The rows are grouped in 3 different ways at once. Each group adds its own fixed numbers to the row, and there is some noise. The rows also spread widely along 12 directions, which tell nothing about the answers.
Known rows, each followed by its group in each grouping:
[ 12 -11   1   0  -9 -10 -19   4  11 -15  -8  -5   1   7  16  -8   2   0
  20   0 -11   2  11  -3   6 -17 -20  -2 -11  -3  12   1  -2   0  20]	z_71 z_92 (4)
[-20   4   6  -7  13  15  16  -4   3 -10  19 -22  -1  -2   4   0 -11  -1
 -10  10 -22  10 -12  28  -7 -11  26  -2   4  15   4  10 -11  -5  -1]	z_71 z_469 (1)
[ 13  -7  -2   9 -14  -2  -1   6   4   6 -14  -2 -10  -6  -1  -6  13   3
   6  -1  -6  14  12  -3  -4   0 -10   3   0  -3  -6 -11  -5  -1  23]	z_799 z_469 (3)
[ -5   6   9   4 -16  10  30 -11   6  -8  -4 -16 -21  27   1   8 -18  14
 -11   2 -34  13 -22   6  -9 -23  20   8  -5  12   8   1 -10  -8   5]	z_61 z_92 (0)
[ -4  -3   2   7   2  -6  -7   6   0  10   7  -8   6 -17   1 -23   6   5
  10  -5  15 -13  15  15 -15  -4  12 -20  -6   1  -8  -8   0   2  11]	z_799 z_722 (2)
[ 29  -2  -7  15 -14   1   8   3 -12  21 -21   6 -20 -33 -16   2   3   8
 -15 -10  -5  13   2 -10  -7  11   9  -3  16  10 -25 -11   2   7  21]	z_93 z_722 (2)
[ -2  11   1  -6   1  -4  18 -14  -5  -5  -7   1 -16   1   4   7 -14   3
  -9 -11 -23   7 -14   6   6  -2  26  -7   7  14 -11  -1 -11  -1   2]	z_253 z_92 (0)
[-28  -5  12 -16  13   8  -4 -21 -11   7  13   9   8  13  -5 -10 -14  -1
  15 -12  -7  22  -9   7  31 -12   2   9  -7  -2  16  -1   9  10 -14]	z_839 z_722 (5)
[ 15  -7   7  -5 -13  -8  11  15 -13  -3  -6  10 -16  -8   2 -28   0   2
 -14  -4  10  14   8   2   2 -17 -11  -6   4  -4 -13  -8  14  -1  38]	z_61 z_722 (5)
[  4  -4  -2   7   1  10 -22   5   7  -4   8   5   6  -4   7  -8   9  -2
  13   5   8   9  13   5   4   2 -29   4  -3 -13   6   4   5   4   5]	z_253 z_92 (1)
[-12  -2   0   1  -7   9   9  18   5   8  10 -24  -2 -22  11  10  -5 -27
 -32  17 -17  32  13  27  -7 -20   0  24  -9 -11  -3   0  -1  -9  27]	z_839 z_92 (3)
[ -8  12   9  -5  -3  -1 -13 -31   0  -5   5   9  -1  16   9   2 -17  11
  20 -16 -18   4 -11 -10  38 -18 -13   4 -12  -3  10   8  -4  12   1]	z_93 z_92 (4)
[-23   8  -4 -20   1 -20   6  10 -10  -6  -5  26  -1   4   4  21  25 -21
  -6 -22  -4   8   9  -1  31  -5  -4  21 -20 -14 -12 -10   2  13  11]	z_839 z_722 (4)
[  6  16   4  34 -23  24  -2 -20  12  14  17 -11  -5  -6   2   8 -20  21
  -6  11   9 -18 -12   1 -14  -2  -7  -2  -9  -2  -1   9   5  -3  -9]	z_253 z_92 (0)
[ 17   7   5  14 -13  -3  -8 -10  -1  10   5   0  -9 -23  10 -21 -23  10
  -3  -5  10  -8   4   3   3 -13  -9 -19  -3  -3 -14   1   3  -3  22]	z_253 z_92 (2)
[ 12 -20  -2 -29  29 -23 -19  15  -9 -10   8   0  14 -17  -2  -8   3  -2
  22  -5 -10 -11   9   9  25 -15   5 -24   6  22   3   6 -17  13  11]	z_71 z_722 (1)
[ 19 -11   3   9  12  -3 -33  -2   5   1   5  -2  16 -10  11 -26  -1  13
  29   8  18 -28  17  -8  -7  12 -17 -30  12   4   7   7   6  -3 -17]	z_839 z_469 (3)
[  4  -1   9  21 -24  15   7 -17   8   2  -4   2 -14  16   0 -20 -12  24
  14  -4   6  -4 -10  -3  -7  -9 -10  -7  -3  -2   6 -10   4   0   3]	z_253 z_469 (5)
[ 11   1  -8   0   3 -10 -17  20   8 -18   3  -9   4 -22  20 -13  19   0
   7  10  -4  -2  19   6 -14  -5  -7 -17  10   2  -9   4  -7   2  30]	z_61 z_469 (4)
[-10  -7   6  -6 -10  -6  16   9  -4  -4 -12   0 -10   8   5  -7   4 -15
 -12  -7 -12  23   5   7   0 -18   4  13  -8  -6   0 -11   6  -4  19]	z_839 z_722 (5)
[-23  -1   4  -5  -1   0   1  -2   2  13   3  -6   9   8   5   7  -3  -7
   2  -3  -4   6  -3   7   9  -3   7  12 -13  -4  10  -6   7   3 -12]	z_61 z_722 (5)
[ 33 -18  -1   1  17 -12 -31  -7  -6   2  -8  11  11  -8  -3 -16  -1  15
  34  -9   3 -18  12 -20  12   7 -13 -25  14  15   7   3   1   8 -14]	z_839 z_722 (1)
[  6 -11  -8  -5  23  -5 -14   9  -4   2  -3  -1  13 -19  -1  -1  10  -7
  13   1  -1  -5  13   7  -6  21  14 -17  16  16   0  -2  -6   3 -15]	z_253 z_722 (1)
[ 10   4   2   4  -9   3   3  10  -2  -7  -3   0 -11 -15   6  -6   9  -6
 -15   4  -4  18   5   7  -7  -7 -13   0   3  -6 -13   6   3  -5  34]	z_253 z_722 (2)
[  7   7 -11   7   2  14 -14   2   2 -14  20   6   5 -21  -6  -7  24  21
  22   4   4  -5   0  14  -9   1  -4 -20   8  11  -7   6 -15  21  16]	z_253 z_722 (4)
[  8  -8  -5   1  -2  -9  -7   3   2  19  -7   3  10  -7 -10  39  10  -5
   1   0  -5  -9   6 -18  17  10  -8  16 -10   7   2   1  -1   4 -10]	z_799 z_722 (4)
[-14  -6   6 -24  14 -10  11   9 -14 -14   0   2  -1   6   6 -18   1  -9
  -4  -6  -5   6   3  19   4  -5  18 -10   9   6  -1   4  -1   1   8]	z_93 z_722 (3)
[-10   0   3  -8   1   6   6  13  -5 -19  12  24  -4  19  -4   2  22   2
  -2  -4   9   2   3   2   7  -4 -16   8  -8  -8  -3   5   3   8   5]	z_839 z_92 (0)
[ 12 -13  -9  -2   8  -8  -3  10  -8   6 -14   9  -1 -23  -2 -11  10  -4
   4 -10  -4  10  13  -3  -4  12  13  -9  13   9 -10 -17  -5   7   4]	z_839 z_92 (5)
[-19  -5   7   3   4  13   3   6   0   8  11   3   8  13   2  -8   1   1
  -2   6  22  -3   5   8  -7  20  -1   6   0  -6   7  -3  20  -6 -25]	z_61 z_469 (3)

New rows. What belongs after each?
[ 29  -5   0   1 -11  -4   1  15  -2  -1   7  16  -6 -14  -6  12   3  10
 -12   7  13 -20   1 -12  15  -9 -25  -8  -1   6 -11   9  -6   6  20]	z_253 z_92 (5)
[  6  -6 -10   1  13  -2 -22  -2 -15  17   2  31   5 -24 -12 -19  14   8
  25 -25  19   4  17  -5  21  18  -5  -9   4  -3 -14 -21   3  24  -6]	z_839 z_92 (1)
[  2   0  -8  10 -10   7 -12   2  15   8  15 -31   0 -19   2  11  -1  12
  14  14 -28  12  -1  15  -1 -27  -2   2  -5   5   2  -4 -21  12  27]	z_61 z_469 (0)
[ 17 -14   2   4 -10 -16 -12   7   8  12   1  -9   6  -4   4   9  -8   5
  12   7   4 -28  10  -9  14 -21 -21  -4 -14   2   5  -2  -8   1   6]	z_839 z_469 (3)
[ -3 -11  17  -6  -3   4  20   9  -2  -7  -9  -2  -9  23  11  -5 -10 -19
 -30   9  -1  20   8   2  -4   0  -9  18  -1  -8   8   9  21 -27   3]	z_799 z_92 (3)
[ 16  14  -2  23   0  -1 -18 -16   4   0  -7   9   0 -14  14 -27   0  17
  16 -11  16 -26   5  -7 -21  27   6 -34  13   4 -12   1   2  -1 -13]	z_253 z_92 (2)
[-14  -5   2 -15  19 -10 -11   0  -5   7   9  -3  18 -15  14  -2 -14 -18
   0  -1   5  -3  14  12  14   8  10  -5   0   2   3  -1   4  -2 -13]	z_253 z_92 (4)
[-25  -3  12   4 -15  15  20   9  10 -18  16   4  -5  45   0  -3   8   9
   3   1   2  -3  -3  16  -3 -37 -14  17 -29 -12  17  -2  -3   3   6]	z_839 z_92 (1)
[ 12   0   6  -4   1   1   2 -14  -7   1 -17   2  -7   1   1  16 -10  -5
 -12   0 -23  21  -6 -18  15   7  -6  13  13   6   3  14  11  -8  -1]	z_93 z_722 (4)
[ 21 -12  -7 -11  10 -18 -17  -7  -5  15 -14   1   5 -25  -1  12 -14  -1
  12 -12 -18   2   5 -13  29   4   9  -5   3  19  -2  -9  -8   9  -1]	z_71 z_92 (4)
[ -1 -14  -4  12  -1   6  -6  12   9  13  -4  -5  10   3  -7  16  11  -3
   4   4  -1  -6  10  -2 -11   8  -2  10  -9   2  10  -7  -3   0 -18]	z_839 z_92 (2)
[ 12   3  -3   8  -2  -1   7  10   4  -9 -11  -6  -4  -4   6  20  13  -4
 -19  12  -8 -15   4  -8 -24  16   9  -2  14  14  -4  16   1  -9  -4]	z_93 z_722 (4)
[  0   3  -6  12 -14  11  10  -2  -4  24   1  -3 -10 -18 -22  20   4  12
  -8  -6  -8   2  -8   4   0  -4  13   9  -5   7 -12  -9 -10  16   9]	z_93 z_722 (2)
[  6 -13  -5  13 -11  10  -9   7   6  19   0 -10   8 -11 -12  19   8   2
   5   9  -2  -1   7  -1  -3   2  -8  15  -5   4   8  -5   3  10  -2]	z_93 z_722 (4)
[-18  27   1   2 -16  10  26   4   0 -15  18  23 -14  16  -9  23  25  14
 -13  -9   5 -17 -20   9   5 -11  -5   6 -18  -3 -15  10 -14  13  12]	z_253 z_722 (2)
[  6 -12   5 -16   9 -22  -6   3  -2   1  -1  -9   2  -5  12  -3 -19 -10
   3  -5 -17  -1  11   3  24 -33   0  -5  -9   6   4  -3 -10  -1  14]	z_839 z_92 (1)
[ -5   6  16  16 -13  10   1 -10  14 -16  -3  -6  -2  36  17  -8  -3   3
   2   8   2 -12  -5  -2 -20  -3 -18  -1  -8  -8  17  18  15 -21 -12]	z_253 z_722 (2)
[ 21 -10 -15  11  -3  -3 -18   9   0  17  -8  -3   2 -24 -12   3  16  10
  19  -3  -6   8  10  -4  -4   9  -1  -5   7   8  -8 -15  -4  16  11]	z_61 z_722 (0)
[-31  16  17  -3  -5  20  30  -3  -6 -14  11   2 -14  18   9 -10  -4 -12
 -34   4   2  27  -6  24 -11  -5   4  18  -4 -14  -4  14  19 -17  12]	z_799 z_722 (3)
[ -2   5   4  12  -3  16   8  -4  -8  -1  -3  12 -12 -13   6 -33   1   2
 -12  -8  12  19   7   5 -21  16  11  -6  14  -6 -14  -9  20  -4   3]	z_839 z_92 (5)
[  6   6   2  18 -12   7   6   6  11  -9  -3   6  -3  15   7   3  11   7
  -6   3  13 -27   0  -6 -24  13  -7  -8  -2   0  -2   8   2 -10 -10]	z_253 z_92 (2)
[-20  29  10  14 -19  -6  17 -12  10  -6   3  -2 -11  20  26   5 -10   1
 -20  -9   7 -29  -2   3  -5 -16   7   3 -28 -15  -9   6   1 -12   0]	z_799 z_92 (1)
[ 14  11  -6  26 -22  23   6   8  11  -5   7   0 -13 -14  -4   0  26  19
  -9  15   3   6  -1  -2 -26   2 -13   0   5  -1 -14   6  -7   4  29]	z_799 z_469 (5)
[  5  -6   3  -4  -3  -4   0   8   3  -5  -6  -4  -2  -2  10   0  -4 -10
 -10   3 -11   5   3   1   3  -5  -1   1  -1   2   3   3   2  -6  10]	z_71 z_92 (5)
[ 26  -7  -4  -2  -6  -8 -10  17   0  -7 -14   5  -6  -5   9   3  11  -8
  -7   6 -12  20  12 -11   7   3 -28  10   8  -7  -4   5   4  -5  24]	z_61 z_92 (3)
[ -3   5  -1   8   4  22  -6  -4   5  -7  12  -7   5   1  -5   9  12  13
   8  12 -12   2  -9   8 -11   9  -1   0  10   9   8  18  -7   7  -8]	z_93 z_722 (3)
[ -4  -5   7  -4 -10  -3   8   4  -3 -14  -9  22  -8  38  -4  -3  12  11
  12 -13   4  -7  -3  -8  13  -4 -14   7 -10  -6   8  -4  -1   8  -2]	z_93 z_92 (3)
[ 17  -6   1  18 -16   5   9  -5  -6  33  -5   8  -8 -20 -22  10  -5  16
 -10  -6  13  -9  -2 -14   0   9   4   0   0  11 -12 -11   6   6  -1]	z_799 z_722 (5)
[-10  25  -7  13   1  20   0 -12   4  -9  17  -4  -6 -24   6 -11  12  14
   0   4 -12   9  -8  14 -21   3  20 -16  13   6 -15   6 -15  10  10]	z_839 z_469 (5)
[ -5  -1  -4 -15  18   3   3  11 -14  -6   4  13   1 -14  -5   1  18  -6
  -7   0   3  10   5   6   9  23   5  -2  20   6 -12   7  -1   7  -2]	z_93 z_469 (3)
[-27 -15  -2  -9  16  -2 -18  22   9   6  11 -19  24  -1  12  -6  10 -20
  10   5  -3  12  20  22  -4  -2   4   7 -12  -8  15 -10   1   0  -7]	z_61 z_92 (2)
[ -3   6  -8   2   4  -4  -7   5  -6  10  11  12   1 -25  -2  -3  12   3
   5 -10  12  -5  12   3  14  -1  -5  -3  -4  -5 -18  -9  -5  15  10]	z_839 z_469 (1)
[ -1  -9  -7   1   2 -10  -2  12   3 -12 -15   8  -1  11   1 -18  25   6
  28 -16   3  -9  10  11 -15   6  12 -16   1   5   1 -19 -10   9   0]	z_253 z_722 (1)
[ 11 -15   9 -12   8   4   4  17  -7  -2  18  -4   2  -6  -8  18  -9  -5
 -24  20   2  -4   2   1  13 -10 -16   6   5  11   3  24   5  -6   8]	z_93 z_92 (0)
[  4   6   0  -4   5 -10  -8  -5  -1 -15  -3   3  -8  -6  16 -18   0   0
  10 -11 -19   9   8   4   8 -18   0 -11   1  -2  -7   0 -12   5  21]	z_839 z_92 (1)
[-20  11   6   9 -16  12   4   0   8  -7  10   4   1  13   8  10   9  -4
  -6   4  11  -1   0   9  -4  -2 -16  15 -15 -15   5   6  14  -1  -1]	z_253 z_722 (4)
[  7  -9   0  14  -9   0   0  -3  11   5 -10 -12  -4   6  -1  -8  -1  17
  18  -4  -5 -21  -2  -1 -18  -1  14 -18  -3  14   5 -11 -11  -1  -5]	z_71 z_469 (2)
[ -2 -10   0 -10   2  -3  -1  15  -6   5   0  15   8  -2  -5  20  11 -15
  -8   3  12   3  11  -2  16  10 -19  17  -5  -4   0   1  13   1  -2]	z_253 z_722 (4)
[ 17   0   0  10 -12  -3   4   3  -1  -7 -13  11 -15  -6   4 -14   8   7
  -2  -7  -4   4   4  -8  -8  -4  -1  -8   5   0 -10  -8  -3   2  17]	z_839 z_92 (5)
[-12  -2  10  -8   6   3  -3 -11  -4  -3  -3  17   0  23   8  -4 -10 -10
   1 -11   1  18   0  -3  26   3 -18  15  -6 -12  10   3  16  -6 -13]	z_253 z_92 (1)
[ -2 -23  -1  -6  10  -2  -4  11   1  11   3  -7  12   4 -18  15   9   1
  17   3  -3  -3   8   4   4   1   5   4  -7  15  12  -6  -6   7  -9]	z_799 z_722 (0)
[-11   9   1 -10   2 -14  14 -10  -6   9  -6  11  -6  14   3  18 -12   1
  -7 -19 -10  -6  -9  -7  28  -2  15  10 -11   4  -4  -9  -4   2 -17]	z_61 z_92 (1)
[  2  13  -8   4   0  12  -2   0  -3   3  13   7  -1 -19  -3  18   8   6
 -10   4  -5  12  -3   0   8   8  -4  10   3   2 -10   7  -2  11   8]	z_61 z_92 (4)
[  7 -13  -5  -1  18 -14 -26   2  -1   9 -15  -8  16 -23  17 -12  -4 -16
  10  -1  -2  -2  24  -5  -4  25  12 -12  15   5   2  -3   8  -3 -14]	z_93 z_92 (4)
[ 10 -13  -7   7   7   9  -2  20  -4  10   3  -8   6 -35  -7  -5  15  -5
 -10  14   5   9  15  10 -25  12  12  -7  17  10  -8  -4   2   2   6]	z_839 z_722 (5)
[-14 -10  -1 -11  12  -9  -7  -1  -4  13   4  -8  11  -7  -2   5  -7  -6
  16  -7  -4  -2   4  14  12  -2  17  -6  -5  10   5 -11  -6   9 -11]	z_253 z_722 (0)
[ 11   0  -1  -3  12   0   7   0 -13  -4  -5  19  -7  -9  -5  -1   5   5
 -10  -7  -3   0  -3 -12   3  17  11 -10  18  14 -12   4  -2   2  -8]	z_839 z_92 (5)
[-17 -11  15   0  -5  19  20   7  -1  10  26   2   5  17 -11   8 -17   5
 -15  13  27 -18  -6  18   1  -4  -3   8 -13   2  12   2   8  -6 -21]	z_253 z_92 (3)
[ 17   3   5  -6  -6  -5 -13  -6   4 -26   2  22  -5  20   3   4  12  20
  18  -4  -8 -16 -13 -24  30 -12 -35  -9  -2   5   4  21  -9  10  10]	z_71 z_469 (5)
[ -6 -13   2   6 -27  12  25  14   4  11  -5   0 -15  18 -16  21   6  -3
 -14   1 -13  24  -3   4   6 -23 -13  37 -23 -10   5 -16  -4   4  17]	z_839 z_92 (3)
[-21  -5  10  -1  -3   5   0  -2   5 -10   1  -5   6  26   8 -11   3   0
  12  -1  -5  -1  -3   9  -6  -6   4   0  -6  -3  19   2   5   2  -9]	z_93 z_722 (5)
[  9  -1  -2  12 -22   6  10   6  -2  14  -4   7 -15  -9  -9   6  -3   6
 -12  -4   4   5  -2   3   5  -2  -6  12 -11  -4 -11 -12   3   4  16]	z_71 z_92 (3)
[ -5  16  -6   7   1  -4   4   5   4 -17   1  -4  -5  -4  15  -6  19   2
   0  -2  -7 -13   7  12 -24  -5  17 -14   0   2 -11   3 -11   1   7]	z_839 z_722 (1)
[ 20 -13   9  -5  -2  13  25  -3 -18   3  -4  29 -18  11 -29  -5  -8  23
  -6 -11   2  10 -14 -10  16   3  -5  -2  12  17  -6  -2   0   5   1]	z_253 z_92 (2)
[ -3  31  -5  11  -6  -2  -2  -4   6 -14   6   3 -10 -15  23   4   8   0
 -15  -1   3 -18   1   2  -6   3  -1  -8  -3  -7 -21  16   0  -5  12]	z_71 z_469 (1)
[-21  11   6 -28  18 -16  10   4  -5 -28   9  13   1  16  18   5   6 -13
  -7  -6  -4 -12  -1   9  22  -6   2  -5  -2   1  -3  14  -9  -4  -2]	z_253 z_469 (1)
[  9  -2  -5  15 -16  -3   2 -11   5  30 -20 -12  -2 -15  -2  29 -12  -7
  -7  -2 -14   3   0  -8   1   9   9  15  -5   6  -1 -12   3  -3  -8]	z_253 z_722 (4)
[ -1  10   3   0  12  20   5 -10  -9  -7   9  10  -4  -8   1  -8  -6   5
 -11   5   1  14  -7   8  -4  23   6  -8  21   8  -7  14   4  -5  -9]	z_253 z_92 (3)
[  2 -11   3 -14  16   3   9   7 -14   8  11  17   8  -1 -21  17   3   6
  -3   2  10 -14  -3  -4  18  10  -1   0   6  16   1   8   1   8 -22]	z_839 z_722 (3)
[-14  18   1   3  -2   8   1   0  -2 -10   9  14  -3   3   9  14  15 -10
 -16  -1   3   6   3   0   7  -1 -20  17 -10 -17  -8  14  12   0   3]	z_839 z_722 (1)
[-16  -3   3 -13  17  -3  -3  12  -3   8  25   4  16  -4  -3   8   5   3
   2   3  14 -21   2   7  15   2   1  -6  -5   6  -1   4  -2   8 -14]	z_61 z_469 (2)
[ -1  -5  -3   5  -9  17  -6   9  10  -1  24  -7   8   2 -13  18  13  19
  13  15  -6  -1  -5  10   4 -21 -18   9 -13   7  12   5 -10  18  12]	z_61 z_722 (4)
[  6 -20   7  -6   3  -8  11   4 -11  22  -9   3   0   1 -16   9 -10   1
  -6  -7   3 -11   1  -8  11   3   9   0   1  14   2  -6   7   0 -14]	z_93 z_722 (2)
[ -9   0  -4 -17  15 -16 -22  14  -2 -22  11   9  11   1  12  -5  21  -5
  18  -6   1 -10  14   7  17  -6 -10 -11  -4  -5   0   7  -9  16  11]	z_93 z_92 (0)
[ -8   3   1  13 -14  12  16  -5   0  11  -1   4 -12   0  -6  -8  -5  12
  -5  -9   5   0  -9   9 -11   2  22  -1  -6   5  -5 -16   1   4  -4]	z_71 z_92 (5)
[-14  -1   2 -13   5 -13  13   3  -6   4  -2 -14  -4 -19  14 -11 -22 -16
 -18  -6  -9   7   8  24   0 -12  37  -5  -1   8 -10 -11   0  -6  13]	z_71 z_92 (4)
[  7  -7  -3 -10  12  -4  -5  14 -10 -12   7  23   0  -4  -6  -5  19   3
   7  -8   3   3  10  -2  16  -2 -12  -3   3   3  -8   0  -7  13  10]	z_839 z_92 (1)
[  7   4   2  10  11  14  -2   2 -10   5  16  11   1 -20  -5 -13  -1  12
 -10   3  26 -19   6   3 -10  22   6 -17  16   8 -12  10  10   3 -12]	z_93 z_92 (1)
[  8 -10  -4   8   3   3  -3  19  -4   3  -1   4   2 -13 -10  -6  23   6
   3   1  13 -11  11   2 -20  15   5 -12  10   8  -7  -2   0   8   2]	z_93 z_722 (2)
[ 12   5  -5   8  -9 -12 -19   2   5 -16 -11   6  -2  -2  12 -13  22   9
  24 -10  -3  -9  11  -5  -5  -2  -9 -15   1  -2  -3   0  -6  13  19]	z_93 z_722 (4)
[ -2  -9  10   5   0  10   3  -7   3  13   3 -11   2   1   5   3 -27  -9
 -12   7  -2   9   1   6   5  -3  -5  12  -4  -1  11   4  11 -14 -11]	z_253 z_92 (1)
[-16  14   0   0   1   5 -12  -4   7 -23   8   2   2   3  17  -6  18   2
  11   1  -9   5   3   6   0   0  -7  -3   2  -8  -1  12  -4   8  10]	z_93 z_469 (4)
[ -2   0  -3   0 -17   2  20   4  -6  18  -8   8 -12 -10 -14  24   2  -8
 -20  -6  -6  17  -8   1  14  -3   3  19  -6  -1 -11 -12   0   6  12]	z_253 z_722 (5)
[  8  -5   5   9 -13   4  12  -2  -6   1  -2  13 -13  13 -18  -6   4  26
  10 -11  14 -24  -6  -4  -5  -2   5 -12   0  10  -4  -5   2  13  -2]	z_93 z_722 (0)
[ 11   8  -7  16 -19 -20 -29  -9  14  12 -14 -14   5 -11  24   7  -2  -1
  18  -4 -12  -8  12 -11   7 -11 -15   1 -17 -11   1  -7   0   4  13]	z_61 z_722 (4)
[  7 -23  12  -3   8  -4   1 -10   2  18  -6 -12   5  12  -5   4 -23   3
   8   1  -9  -4   1 -10  17  -8  -2   1  -3  14  18   0   2 -11 -19]	z_799 z_469 (1)
[ -5 -24  -2  -6  13   5  -5  10   0  17   9  -3  17  -3 -17  10   3   1
  14   3  -2  -2   4   4   8  -1   9   2  -4  14  15 -11 -11  12 -19]	z_839 z_92 (5)
[-19 -11  21  -7   5  -9  16   6  -1   6   5  -2  10  34   8  -6 -18  -3
 -12   0  25 -37   1   1  -4   1   8  -5 -13   2  14   5  24 -19 -35]	z_61 z_722 (2)
[ 14 -12   0  -9  18  -4 -17   0  -4 -10   2   0   7 -14   7 -17  -2   2
  13   2  -8   7  12  -2   6  -1  -1 -15  14  12   3   5  -2   3   4]	z_839 z_92 (4)
[ 14 -30  -8  10   1   3 -26  14   9  16  -3 -17  14 -16  -9  -7   8   1
  32   5  -2   5  18  11  -8  -3  -7  -3  -4   7  13 -16  -2  10   4]	z_71 z_722 (1)
[  1  11  14   9  -2  12  13 -17  -3   7   4 -10  -5 -10  12   6 -28  -6
 -33  11  -2   1  -4  -3  -7   1   6   5   5   3  -3  20  23 -21 -11]	z_839 z_722 (4)
[ -3 -11  -1  20   5  11  -8   0  17  13  -8 -31  10  -6   9   0  -1  -6
   3  15 -14   2  10   2 -34  15  14  -2   8   8  13  -2   1 -15 -23]	z_839 z_469 (2)
[-21  -2   4   1 -11   1  13  14  -1  -1  -5   7  -5  15   6 -17  14  -6
  -6  -8  13  12   7  12 -12   1   5   9  -9 -14  -1 -19  17   0   7]	z_61 z_722 (5)
[ -4  -2   2   4  10   2 -21  -8  15 -12   1 -20  11   4  22 -11  -7  -5
  15   7 -16   0   7  10 -11  -1   2 -10  -1   3  18  11  -1 -10 -11]	z_71 z_92 (1)
[ 12 -10  -2  24 -20  18   2   7  13  -6 -19   5  -7  18   1  -3  17   3
   4   6   1  13   8  -8 -27  18 -17  13   3  -6   9  -8  11 -10  -3]	z_253 z_92 (4)
[  4   1   1   4  -6   6  -1  -4   2   0  -7   3  -3   3   0  19   7  -6
  -5   3 -16  17   1 -11   8  -1 -16  20  -3  -2   5   7   7  -1   2]	z_839 z_722 (4)
[ 31   7  -6   0   5  -6 -15 -12  -5   0   3   3  -4 -29  -8   3  -1  21
  18  -6 -19  -8 -10  -6  16  -8  -2 -28  12  22 -13  12 -24  15  19]	z_253 z_722 (2)
